The rows are grouped in 2 ways, from coarse to fine. Each group lies inside one group of the grouping before and may be the whole of it. The rows also spread widely along 2 directions, which tell nothing about the answers.
In the rows, 128 means zero.
Some rows, each with its group in each grouping after it:
[ 56 154 162 104 114 145 130 134 116 108 114 114  98  97 151 175 107 172
 111 132 117  84  96]
z994 z183
[ 61 166 166 103 159 132 121 140 142 133  95  98 114 129 148 147  99 156
 145 114 130 105 152]
z994 z755
[ 63 165 148 170 132 147 120 142 116 126  90 117  86 142 150 204 121 186
 125 122 100 104 102]
z44 z43
[ 68 158 178 146 131 144 156 126 133 102  97 110  99  87 121 178 131 178
 135 111 125  95 106]
z750 z795
[ 59 182 136 133 194 114 116 156 133 152 119 103 108 158 129 183 103 174
 118 111 102  98 160]
z994 z989
[ 70 155 135 161 197 139 109 155 147 140 112 125  82 152 136 173 129 195
 108 116 120  88 122]
z560 z905
[ 80 168 140 134 140 135 134 129 121 121  72  95  80 142 155 165 110 153
 159  97 141 111 117]
z44 z455
[ 61 153 155  96 144 132 134 141 121 127  97 104 101 114 140 163 104 163
 123 117 128  97 121]
z994 z792
[ 61 111 173 148 105 163 131 119 136 118 106 141  63  97 150 179 112 197
 122 140 116  65  59]
z560 z340
[ 86 158 175 138 163 135 136 142 146 103  98 112  97 120 122 170 140 168
 122  81 132 100 128]
z750 z843
[ 94 145 150 117 196 134 112 145 146 143  80 106  87 148 155 147 111 174
 149 131 157 100 142]
z560 z995
[ 79 172 144 145 124 144 136 122 120 126  72 103  84 136 153 170 108 163
 150 108 136 110 105]
z44 z455
[ 72 163 148 146 126 141 130 145 126 115  75 104  90 140 157 180 114 173
 143 119 114 108 106]
z44 z43
[ 87 150 158 145 190 127 117 141 144 160 106 113  88 159 135 177 114 192
 142 125 133  84 134]
z560 z340
[ 52 165 154 122 147 136 129 137 113 151 115 107 101 119 132 200  99 183
  85 110 100  83 116]
z994 z792
[ 64 172 163 132 161 138 119 149 134 143 105 106 114 131 139 173  96 170
 118 113 112 100 149]
z994 z755
[ 48 165 153 135 141 142 138 145 115 155 125 113  96 117 132 211 103 189
  81 113  97  78 109]
z994 z792
[ 60 175 159 123 169 126 122 148 133 145 107 109 109 135 143 171  96 168
 119 102 115 100 155]
z994 z755
[ 82 175 168 139 176 135 150 140 138 111  97  93 111 120 116 181 132 175
 143 109 136 100 133]
z750 z795

New rows. What belongs after each?
[ 76 121 168 140 136 149 128 122 140 134 101 130  75 116 149 171 106 192
 128 142 129  70  85]
z560 z340
[ 81 136 160 131 161 151 120 135 143 126  88 112  78 125 156 154 112 181
 134 140 141  94 119]
z560 z995
[ 51 178 143 130 170 127 132 154 111 162 120 103 108 142 129 201 100 177
  95 105 102  89 130]
z994 z792
[ 56 191 154 139 174 135 111 144 126 169 118 100 109 148 131 191 103 181
 104 111 111  91 166]
z994 z755
[ 79 135 165 154 163 148 118 136 141 136 108 128  76 131 139 177 115 184
 130 135 134  72 105]
z560 z340
[ 70 162 182 146 145 136 149 128 133 105 105 103 101 101 120 178 131 176
 131 101 131  90 115]
z750 z795
[ 71 140 155 151 161 151 118 134 131 148  97 118  81 126 147 179 108 199
 108 134 115  81 111]
z560 z995
[ 47 163 161 136 130 149 128 138 128 145 119 120 102 119 148 186  99 187
  94 114 103  87 124]
z994 z755
[ 77 160 178 123 158 133 143 135 142 103  86  99 104 112 118 156 133 166
 165  97 152 103 126]
z750 z795
[ 89 152 177 131 159 128 137 134 153  94  93 104 102 118 127 157 133 157
 146  89 147  98 125]
z750 z843
[ 55 174 152 124 161 133 138 149 114 145 110 104 104 134 130 194 101 178
  94 106  99  93 126]
z994 z792
[ 77 157 145 147 197 136 116 154 152 140 101 125  82 146 142 161 130 187
 120 114 136  96 130]
z560 z905
[ 81 120 154 136 138 157 138 132 151 109  99 132  70 109 151 154 126 185
 124 137 138  90  76]
z560 z905
[ 70 146 142 146 176 141 124 148 148 130 101 128  87 139 141 165 129 192
 115 123 128  86 104]
z560 z905
[ 81 134 145 114 175 131 127 146 154 106  79 115  83 133 149 133 128 154
 154 126 156 104 113]
z560 z905
[ 78 156 132 153 193 142 112 147 149 142 107 116  83 151 144 164 131 189
 117 113 133  92 122]
z560 z905
[ 52 185 134 147 201 119 119 153 126 167 124 107  99 160 124 203 102 181
  89 106  86  95 162]
z994 z989
[ 71 129 143 148 162 148 133 144 150 128 104 129  72 125 147 157 123 182
 116 127 131  89  96]
z560 z905
[ 77 180 171 138 181 126 141 144 134 126  94  94 107 132 114 178 128 179
 140 100 136 100 151]
z750 z795
[ 56 180 140 134 184 119 117 158 129 153 118 115 107 152 130 186 102 175
 105 111 105  94 153]
z994 z989
[ 72 179 141 180 222 126 111 152 140 195 123 118  86 184 131 206 119 213
 104 112 111  71 157]
z560 z340
[ 83 159 177 133 159 128 141 139 159 107  96 115  93 114 123 173 136 170
 125  86 133  96 118]
z750 z843
[ 76 133 192 114 113 146 159 116 133  67  81  98 101  84 134 142 129 153
 166 116 157 110  92]
z750 z795
[ 66 138 170 150 157 147 128 131 143 150 110 128  71 131 139 168 118 192
 124 128 124  77  99]
z560 z340
[ 81 185 145 156 155 132 125 129 120 146  84  90  87 157 157 179 113 167
 146 102 135 114 125]
z44 z455
[ 60 153 158  99 138 135 142 136 118 122 110 105 101 121 137 176  95 157
 118 119 118  91 111]
z994 z792
[ 84 159 170 129 164 123 134 135 155 110 105 106  99 126 126 167 135 157
 139  84 137  98 135]
z750 z843
[ 86 189 161 128 217 114 133 145 144 130  85  79 118 150 113 155 132 169
 163  97 149 113 175]
z750 z795
[ 68 111 167 140 117 174 132 124 129 117  99 131  67  93 159 174 113 192
 107 141 117  74  67]
z560 z995
[ 81 164 128 137 225 126 113 163 166 148  91 110  89 172 137 150 132 178
 145 115 143  98 152]
z560 z905
[ 53 151 143 125 139 134 132 138 125 134 119 123  95 119 139 184 102 176
 107 117  99  91 117]
z994 z989
[ 86 153 134 152 196 135 118 159 151 139  99 115  87 153 143 158 131 180
 116 116 126  91 131]
z560 z905
[ 64 189 133 119 178 124 117 144 113 150 115  99 107 145 142 183 103 182
 111 115 119  98 154]
z994 z183
[ 63 164 164 103 147 143 128 134 142 125 104 100 110 122 145 154 104 164
 132 120 131 101 145]
z994 z755
[ 45 163 145 136 148 124 127 149 122 142 121 126  92 125 131 194  92 173
  98 118  89  85 119]
z994 z989
[ 75 128 160 131 158 152 119 136 141 132  91 115  79 121 160 164 107 177
 132 139 131  97 107]
z560 z995
[ 66 141 153 158 159 154 116 139 137 151 103 123  73 128 143 192 106 205
  98 134 114  74 104]
z560 z995
[ 77 147 175 158 134 136 149 130 150 108 119 119  88 101 121 195 147 182
 110  90 116  84 102]
z750 z843
[ 84 135 163 118 160 150 120 134 138 118  82 114  81 116 154 144 111 178
 152 138 154  95 119]
z560 z995
[ 87 193 160 127 216 119 134 153 142 122  81  83 111 153 110 155 131 158
 159  90 156 117 169]
z750 z795
[ 75 153 143 142 199 128 117 156 153 137  98 116  80 151 136 153 127 177
 132 119 136  99 132]
z560 z905
[ 81 152 136 146 193 138 115 150 158 142 101 127  81 149 136 162 133 186
 125 116 132  90 123]
z560 z905
[ 49 141 165 110 107 146 134 131 115 121 109 118  95  87 143 181  94 167
  97 128 105  83  76]
z994 z792
[ 72 144 153 150 169 141 118 132 143 152 101 128  76 140 137 170 114 193
 135 122 131  78 104]
z560 z340
[ 59 131 158 161 138 165 118 133 127 137 112 125  72 103 149 195 110 207
  92 134  99  69  87]
z560 z995
[ 77 131 152 142 153 150 127 138 147 118  99 128  78 113 145 158 125 179
 126 133 124  88  82]
z560 z905
[ 80 162 152 131 132 142 131 146 132 100  68 108  89 142 161 160 117 162
 162 125 126 121 110]
z44 z43
[ 86 155 179 128 165 125 141 140 163  97  98 106  94 119 126 162 143 160
 143  80 141 101 129]
z750 z843
[ 74 142 161 147 167 156 118 135 137 143  99 115  80 134 156 180 110 201
 106 130 117  79 112]
z560 z995
[ 81 185 145 137 168 132 122 155 135 127  73  94  97 170 150 178 120 167
 157 112 124 116 138]
z44 z43
